There are 4 nested groupings, the coarsest first. Each group lies inside one group of the grouping before and may be the whole of it. The rows also spread widely along 15 directions, which tell nothing about the answers.
(in the rows, 128 means zero)
Known rows, each followed by its group in each grouping:
[132 120 127  96 164  78  87 183 123 104 123 124 150 111 160 177 109 119
 137 198 138  94 105  90 104  83 186 154 147] => K74 K615 ferif K428
[119  70 114 119 110 121  88 197 131 119 120 136 103  38  98 160 103 148
  82 214 174 103 136  68  93 121 111 103 115] => K74 K525 deren K690
[154  74 150 147 101 101 175 118 158 234 143 155 164 144 122 161 138  60
 190 111 183 148 164 146 119 146 118 133  95] => K712 K244 ped K856
[ 95 106 116  84 125 132  95 134 165 121 119  95  81  76  89 107 138  97
  86 146 106 167 163  90 143 135  85 160  80] => K712 K564 Noru K369
[ 98 182 138 133 118 127 119  83 110 101 127  92 111 138 137  81 108 152
 117 144  87 111 148 118 138 137  94 149 137] => K74 K525 deren K202
[143 158 148 135 123 185 123 174 126 139 116 125 109  79 112 135 156 164
  56  89 166 130 120 177  98 166 106  83 155] => K74 K615 Tuno K451
[164 116 156 117 114 147 164 157  74 133 107 148 161  94 141 146  92 129
 149 146 131 100 125 174  65 157 106 124  82] => K712 K244 ped K199
[ 75 129 144 197 132 140 116 192 101 138 114 152 129 109  96 118 171 137
 115  91 152 121 118 129 107 110  97  78 148] => K712 K564 kaz K909
[193 107 125 133 135 137 138 142  92 153 106 154 151 114 146 168 124 172
 113 105 161 137 105 199 167 105 113  96 151] => K74 K615 Sonot K889
[108 114 171 128 164 122 161 129 102 131 128 156 136  26  94 138 101 137
 111 111 190  71 135 135  92 133  59 173  75] => K712 K564 Bazif K626
[131 104  95 140  65 104 175  89  81 137 151 153 113  91 121 133 104 131
 135 123  88  57 175 129 121 112 112  95  90] => K712 K131 fes K978
[ 96 125 138 179 169 120 142  99 144 123 149 119 111 123 132 113 161 121
 147 107 147  91 144 142 177  95 108 136 193] => K74 K525 Laru K174
[179 149 192 134 169 184 119 109 145 113 127 116 137 150 134 124  99 188
 105 176 155 135 142 163 168 117  56 124 164] => K712 K324 litop K769
[129 160  95 120 103 141 100 109 150 116  97 116 124 131 128 119 149 150
  71 115 173 148 110 141 151 141 161 121 163] => K712 K564 Bazif K543
[153 138 148 147 135 104 122 112 126 177 120 151 150 144 137 164 117 130
 116 134 195 132 124 114 140 107 143 127 132] => K74 K217 tutug K635
[101 111  65 133  93 123 113  91 120  97  75 118  76 141 149 124 153 139
  96 150 169 127 106 107 157 123 191  89 165] => K74 K615 Sonot K924
[ 80 106 155 147 124  90 100 138 132 141 132  89 146 127 141  91 130 103
 155 159  89 121 188 158 178  96  36 172 157] => K712 K564 Bazif K543
[129 127 122 179  78 129 119  87  94 120 136 156 148 112 107  97  79 114
 132 199  97 135 163 100 154 101  87 155  92] => K712 K564 Bazif K626
[174 128  94 141  84 154 143  70 121 123 130 148 128 125 118 118 107 159
 110 140 126 134 141 143 173 123 121 111 123] => K712 K244 ped K856
[117 212 205 122 152  96  78 168 161 204 116 107 125 194 144 176 184 106
  49  95 192 131 150 106  96 116 173  79 170] => K712 K564 kaz K909
[105 140 155 173 112 141 108 163 128 137 160 137 158 137  89  98 105 136
 160 164  85 146 147  81 102 121  71 131 108] => K712 K131 fes K978
[115 160 139 138 131 116 134  65 116 111 148 128  94 106 134 122 106  92
 106 166 106  83 170  79 132 103 143 159 106] => K74 K217 tutug K635
[113 140 105 128  83 107 109 123 136 141 113 132 166 120 116 114 109 117
 131 150 156 151 119 113 116 151 134 170 106] => K712 K564 kaz K909
[133 203 115 110 132 128 114 140 166 127 159 123 176 126 111 117 141 121
 130  78 109 148 103 135 108 148 167 181 135] => K712 K564 kaz K909
[129 203 131 168 135 156 129  67 107 103 114 130 120 183 139 100 129 131
 121 126 122 147 105 109 137 129 171 123 147] => K74 K525 Laru K174
[131 132  98 160  72  94 117  63 125 166 139 158 134 130 102 124 108 106
 108 149 131 149 166  85 181  93 122 142  93] => K712 K564 kaz K909
[128  88  81 124 114 122 145  76 179 112 145 109  98 137 135 120 156 102
 154 137 120 113 156 138 185 111 151 129 166] => K712 K564 kaz K909
[166  70 115 156 190 127 125 107 166  94 155 144 137 126 133 150 113 110
 185 206 146 127 116 101 194  62 152 163 173] => K74 K525 deren K202
[168 112 130 136 133 191 165 100 161 138 114 137 132 156 106 116 138 167
 154  96 181 176  96 167 140 172 104 103 133] => K712 K564 kaz K909
[ 59 101 169 163 140  86 128 137 149 210 125 119 105 165 109 122 188  51
 156  83 134 159 180 100 139 106  84 117 110] => K712 K564 Bazif K626
[131 119 124  91 132  95 135  68 188 128 185 109 111  94 114 129  89 137
 138 177 136  89 168  75 148 124 102 188 122] => K74 K615 Tuno K451
[142 123 128  86 138 141 143  89 145 145  98 101  78 131 145 139 148 107
  99 104 149 147 140 143 142 150 139 123 112] => K74 K217 tutug K635
[127 129 142 176 147 147 130 150  87 121 113 172 120  95 108 149 143 129
  92 118 161 105 116 122 117  91 136  86 127] => K712 K564 Bazif K543
[180 192 135 123 186 145 126  88 133 102 138 150 132 137 138 160 119 148
  96 119 156 118  89 106 138  97 203 142 144] => K74 K217 tutug K635
[119 182 114 110 102 156 151 134 105 106 122 119 103 136 121 113 129 150
 131  98  94 114  99 104  41 188 171  90 100] => K74 K525 deren K202
[116 108  85 154  70 137 170  61  97 123 112 160 127 118  93  91  96 177
 153 114 148 129 115 116 133 155  88 116  80] => K712 K564 Bazif K626
[161  71  84 109 110 132 156 127 125 116 132 135 143 121 132 129 101 156
 197 149 109 136 105 145 133 141 118 130 117] => K74 K615 ferif K428

New rows, each followed by its group in each grouping:
[126 133 156 134 142 157 160 118 144 134 141 115 134 126 129 105 139  94
 167 111 103 133 152 170 123 149  89 158 119] => K712 K324 litop K769
[105 122  65 128  79  80 122 151  92 127 120 148 111 118 139 156 142 109
 129 132 107  94 116  81  89 109 216  85 118] => K74 K615 ferif K428
[138 139 182 118 148  83 119 185 121 171 131  95 162 145 180 163 137 130
 142 126 136  80 151 189 111 118 110 117 189] => K74 K525 deren K202
[110  94 144 130 156 165 168 146 119 106 106 136  81 151 110 134 148 166
 161 115 155 103  99 102  71 146 125  45 115] => K712 K564 kaz K909
[148 117 120 143 165 162 174 106  97 105 136 142  75 101 133 139 162 115
 124  78  90 100 133 167 151  97 138  92 136] => K74 K615 Tuno K451
[ 54 172 130 154 131  64 120  76 123 161 117 125 112 130 129 123 166  60
  94  78 156 109 159  93 148  95 161 164 121] => K712 K131 fes K978
[164  94 117  94 151 137 116 108 164 137 104  97  69 130 156 162 168 115
  78 133 156 145 151 160 197 104 148  97 174] => K74 K615 ferif K428
[ 86 145 147 133 138 101 138  76 117 157  95 114  71 160 141 132 156 120
  99 102 179 115 141 101 135 125 136 100 131] => K74 K615 Tuno K451
[ 76 100 154 122 112 117 133 159 106 130 102 112 129 117 124 110 107 103
 167 171 124 116 143 102  61 159  87 141  78] => K712 K131 fes K978
[136 141 107  75 110  84 106 103 165 131 142  99 122 127 151 146 111  98
 122 180 125 116 146  92 125 130 177 173 130] => K74 K615 Tuno K451
[124 114 120 133 128 153 179 112 100 105 137 138  98 107 111 114 135 148
 150  92  93  88 134 146 111 133 102  90 107] => K712 K564 Noru K369
[165 182  84  82 123 112 105  59 150  92 141 125 116 127 136 142  96 137
  86 169 121 128 116  69 152 111 212 170 122] => K74 K615 ferif K428
[126  92 162  59 205 111 111 139 129  99 108  85  48 101 156 170 132 153
  80 160 129  73 157 109 147  78 101 100 137] => K74 K217 tutug K635
[124 100 137 141 129 110 154 131  96 122 107 135 153 150 157 137 110 162
 181 149 157  81 116 157 117 119 108 108 146] => K712 K324 litop K769
[ 97 175  89 119 105 110 115  71 143 128 125 104 106 147 121  94 141 165
 104  87 124 145 126 109 167 136 129 137 143] => K74 K615 ferif K428
[182 144 111 132  87 112 125 149 117 141 146 143 165 146 151 165 123 177
 118 132 131  79 131 170 129 105 159  70 183] => K712 K564 kaz K909
[161 133 111 123 104 146 109 116 153 129 132 102 128 154 141 116 125 134
 130 159 101 162 141 145 163 136 124 123 161] => K74 K525 Laru K174
[175 124 106 129  86 113 116 119 137 160 160 151 128 149 121 160 116 136
 113 156  98 128 166 100 155  86 140  83 121] => K712 K324 litop K769
[ 96 136 120 128 103  92 148 105 138 185 154 124 109  95 105 123 147 134
 114  59 135 109 165 128 138 138  85 129 116] => K74 K615 ferif K428
[148 140 108 127 121 167 117 142 156 101 120 135 136 131 114 128 134 152
 120 141 160 143  91 119 106 148 168 110 149] => K712 K564 Bazif K543
[144  84  94 140 153 158 146  66 195 122 140 117 103 146 109 103 169 112
 157  99 133 180 136 154 229 110 110 143 162] => K712 K564 Noru K369
[ 69 145 111 139 166  82  93 161 144 125 133 129 135  66 110 135 176  90
  92  80 151 108 126 122 151  80 145 175 153] => K712 K564 kaz K909
[ 62 131  88 101 153 146  93 129 172  83 106  79  69 102  90  79 160 189
  95  93 138 162  99  93 157 150  88 132 150] => K74 K525 deren K202
[142 113 133 110 136 159 126 137 125 112  93 106 140 105 143 112 111  90
 149 167 124 174 114 164 118 167 113 182 108] => K74 K525 Laru K174
[171 118  82 120 115 144  90 137 152 122  95 135 149 180 133 141 139 114
 134 160 135 211  88 119 160 114 194 118 139] => K712 K564 kaz K909
[165 168 118 150 108 161 137  85 127 128 136 163 139 116 101 127 112 154
  92 123 157 136 120 116 133 132 145 123 113] => K712 K244 ped K856
[188  79 137  72 147 113 159  76 142 144  98 117 113 178 173 175  98 125
 168 183 182 134 117 127 134 137 160 125 116] => K74 K615 Tuno K451
[130 110 131 167 166 139  98 147 214 137 189 134 126  81  98 141 172  78
 109 144 141 129 173 121 195  67 121 160 188] => K712 K324 litop K769
[104 147 163 135 142 120 131 139 178 163 135 113 151 101 137 134 145  62
 139 130 199 118 135 133  85 170 151 193 144] => K74 K217 tutug K635
[153 135 129 140 168 182 159 112 127 108 100 130 102 161 133 130 155 161
 141  90 164 146  77 151 125 149 156  81 157] => K74 K525 deren K202
[123 228 101 175 118 129 111  65 168 115 175 126 146 199 122  93 143 180
 131 100 125 129 104  92 165 117 181 128 210] => K74 K615 Tuno K451
[100  87 144 120 203 155 150 124 192 104 115 106  84 161 125 135 176 118
 169 122 192 125 101  99 117 136 157 108 162] => K712 K131 fes K978
[185  60  84 120 121 166 178 105 160 109 134 118 117 132 149 133 135 147
 191 134 134 122 114 193 159 151 138 101 176] => K74 K525 deren K202
[181 130 124 107 141 197 117 188 140 103 156 137 107 101  91 138 143 119
 108 129  45 164 131 123 107 120 134  89 102] => K712 K564 Noru K369
[148 132  78  81 103 108  62 206 149  98 122 103 151 131 159 157 139 122
 111 181  83 130 119 130 122 101 198 120 170] => K712 K324 litop K769
[124 159 116  97 143 108 151  87 107 115 140 111 108 120 147 121 132 110
 138  89  63 106 141 140 141 115 140 160 111] => K74 K615 Sonot K889
[ 88 149 150 133 130 104 119 119 128 135 128  99 136 155 134  98 135 122
 149 122 100 124 154 135 142 120  83 149 137] => K712 K564 kaz K909
[165 109 101 119  94 164 181 113  86 129 142 158  89  85 105 136 117 140
 129 101  75 117 137 132 103 144 118  80  68] => K74 K615 Sonot K889
[109 177 121 114 120 129 101 166 115 120 127 120 125  86 115 123 151 127
  71  92  96 116 137 132 106 124 135 127 122] => K712 K244 ped K856
[117 153  94 123  86 113 143  81 128 128 115 105 125 187 160 105 136 145
 162 116 119 127 116 134 131 155 166 116 157] => K74 K615 Sonot K889
[159  68 101 118 146 181 136 102 175 109 127 119  92 107 102 115 126 135
 144 157 137 183 123 125 177 141  95 136 125] => K74 K525 Laru K174
[ 76 135 115 121 164 103 147  93 153 114 167  97  77 163 120  99 164 140
 177  78  65 105 142  87 152 103 114 120 147] => K74 K615 Tuno K451
[150 115 165 101 188 161 110 148 128  90  94 128 111 123 120 150 110 177
 100 174 175 131  98 106 117 114 111 109 123] => K712 K564 Bazif K626
[114  89 134 130 159 138 126 145 160 112 152 123  88 114 108 135 150 122
 137 152 115 104 154  88 134  95 116 100 138] => K712 K244 ped K856
[136 115 143 106  83  71  93 174  95 166 104 126 180 126 145 153  82 151
 124 183 145 113 144 132 104 119  91 128 111] => K712 K564 Bazif K543
[163 148  95  91 155 185 120 120 148  43 133 118 115 109 117 114 100 209
 124 161 118 131  73 110 124 146 148 135 147] => K74 K615 ferif K428
[154 103  72 100 121 165 128 132 120  96  92 146 103 123 111 134 137 115
 125 131 108 182  90 102 119 133 184 104  77] => K712 K244 ped K856
[134 101  96 109  94 103 129 134 121 138 108 135 152 118 139 145 114  80
 152 160 133 137 124 120 103 136 171 152  93] => K712 K131 fes K978
[118 126 187  76 123  96  79 162 158 166 104  58 129 126 161 133 128  91
  88 183 136 133 197 164 137 137  67 159 144] => K712 K564 Noru K369
[144 128 119 159  83 122 137 128 135 180 130 139 165 196 131 127 138 154
 171 107 138 154 128 150 140 134 115  84 149] => K712 K324 litop K769
[160 188 149 129 138 158 128  96 134 129 170 128 136 135  96 102 115 154
 111  99  63 151 153 130 158 116  79 141 110] => K712 K564 Noru K369
[134 103 136  70 166 105 145 166 140 119 143 141 110  88 107 184  94 191
 140 152 192  59  89  49  34 147 151  98  97] => K74 K525 Laru K174
[123 154 136  83 122 142  91 153 143 115 106 100  98 140 119 130 131 143
  82 152 117 147 130  92  97 144 136 102 111] => K712 K564 kaz K909
[ 65 134 142 136 117 102 131 114 137 147 145 102  83 112 118 106 143  45
 140 141  83 116 185  74 100 136 120 154  92] => K74 K525 deren K202
[162 147 156  77 209  85 135 144 139 131 170 125 138 133 156 185 125 102
 160 116  87  84 128 107 112  75 178 159 123] => K74 K217 tutug K635
[162 103 103 132 106 150 128 132 157 157 136 137 146 104 100 125 140 131
 124 100 133 177 136 172 173 132  88 133 126] => K712 K564 kaz K909
[105  84 134 130 124 123 111 121 176 110 166  93 118 114 123  95 101 106
 180 227  88 127 175  87 152 120  72 181 141] => K74 K615 Sonot K889
[ 97 154 122 129 122 169 133 159 137 106 125 115 136 125  94  84 143 196
 142  76 125 138  93 145  92 178  82 109 135] => K712 K564 kaz K909
[160 145 158  73 165 159 117  83 206 118 133  93  80 129 126 146 114 174
  75 170 205 118 135  89 131 155 132 129 151] => K74 K217 tutug K635
[147 125  89 100 108 161 115 109 126  73  82 108 111 162 151 112 123 145
 127 178 116 152 102 126 132 143 173 108 136] => K712 K244 ped K856
[194 128 115 100 105 181  98 170 109 108  80  97 126 132 175 137 139 149
  86 153 100 169 118 222 155 140 136  90 178] => K74 K615 Sonot K889
[149 141  77 120  29 103 144 120  95 167 150 143 114 133 127 141 139  81
 118 103  34 116 181 129 109 123 170  76  82] => K712 K564 kaz K909
[108 158 212 191 165 142 161 149 106 187 145 143 182 129 127 106 135  11
 207  97  95 165 149 157  83 146  89 208  79] => K74 K217 tutug K635
[113 106  70 123 105  77  83 134 154 121 158 123 169 134 117 112 112  80
 182 176  46 170 142  76 173  76 142 198 112] => K712 K131 fes K978
[179 140 116 142 130 171 151  98  85  94 101 133 133 181 166 121 130 147
 150 124  81 140 114 196 166 107 141  93 150] => K712 K324 litop K769
[123 142 118 164  81 139 162 116 132 175 161 162 112  96  79 128 156 141
 100  53 142 105 156 129 111 143 110  76 114] => K712 K564 Bazif K626
[195 168 161 134 118 172 108 160 146 179 141 129 148 137 130 149 154 106
  77 103 103 177 165 194 154 120 112 104 146] => K712 K324 litop K769
[ 99 158 108 117 129 173 124 112 174  96 111 122 117  87  87  97 141 126
  99 115 187 157  92 105  98 187 148 171 111] => K712 K564 kaz K909
[139 114 131 142 119 140 138 173 132 155 137 138 160  99 126 136 148  78
 152 110 110 140 143 179 116 133 116 144 121] => K712 K324 litop K769
[ 77 104 137  92 150 121 142  91 175  86 135  61 113 119 133  71 121 152
 177 148 121  94 153 150 152 156  47 187 154] => K712 K564 Noru K369
[141 154 109 118 108  54 125 115 121 193 171 162 137  93 115 178 125  86
 101  97 116 107 160  81 129  84 172 147  86] => K74 K615 ferif K428
[157 141 141 129 182 160 170  92  97  83 108 130 146 115 147 119 100 180
 160 112 157 107  77 184 134 143 110 157 143] => K74 K525 deren K202
[127 111  92 159 118 148 115 138 124 109 136 152 107 101  95 129 142 145
 101 128 116 128 130 103 153  89 131  88 134] => K712 K131 fes K978
[199 152  98  78  87 140 111 146 156 133 121 131 162 107 137 166 118 152
  79 137 169 132 107 163 106 159 189 123 145] => K712 K564 Bazif K626
[129 110  88 136 105 117 149 138 141 149 153 146 115 119 117 147 154 102
 155 104 120 122 123 108 106 130 176 103 126] => K74 K615 Tuno K451
[112 130 161 128 192 158 131 130 145 110 123 109  69 123 129 134 168 128
 105 115 144 116 131 119 134 113 127 102 160] => K74 K615 Sonot K889
[131 130 120  59 126 101 118 206 127 126 123 119 139 110 135 170 114 185
 135 134 149  90  83  99  35 160 164  99 122] => K74 K615 Sonot K889
[ 59  38  92 148 172 117 139 208 125  94 123 147 121  44  84 126 144 165
 189 112 173  95  71  98  93 123  89 124 130] => K74 K525 Laru K174
[165 163 148 147 145 125 110 142 120 156 114 158 154 125 137 176 125 153
  82 125 213 118  98 126 118 111 172 109 155] => K74 K217 tutug K635
[168 153  96 140  76 213 165 128 149 139 161 159 117  92  74 113 148 104
 116  77  85 173 133 141  90 184 142 103  77] => K712 K324 litop K769
[ 68 182 128 159 119 121 124 129  90 122 113 126 145 149 128  82 134  58
 175 118  66 168 112  94  83 147 156 182  83] => K74 K615 ferif K428
[161  80 112  77 138 145 117 176 168 116  97 101 126 138 160 162 151 124
 140 159 156 139 112 171 124 140 160 106 164] => K712 K324 litop K769
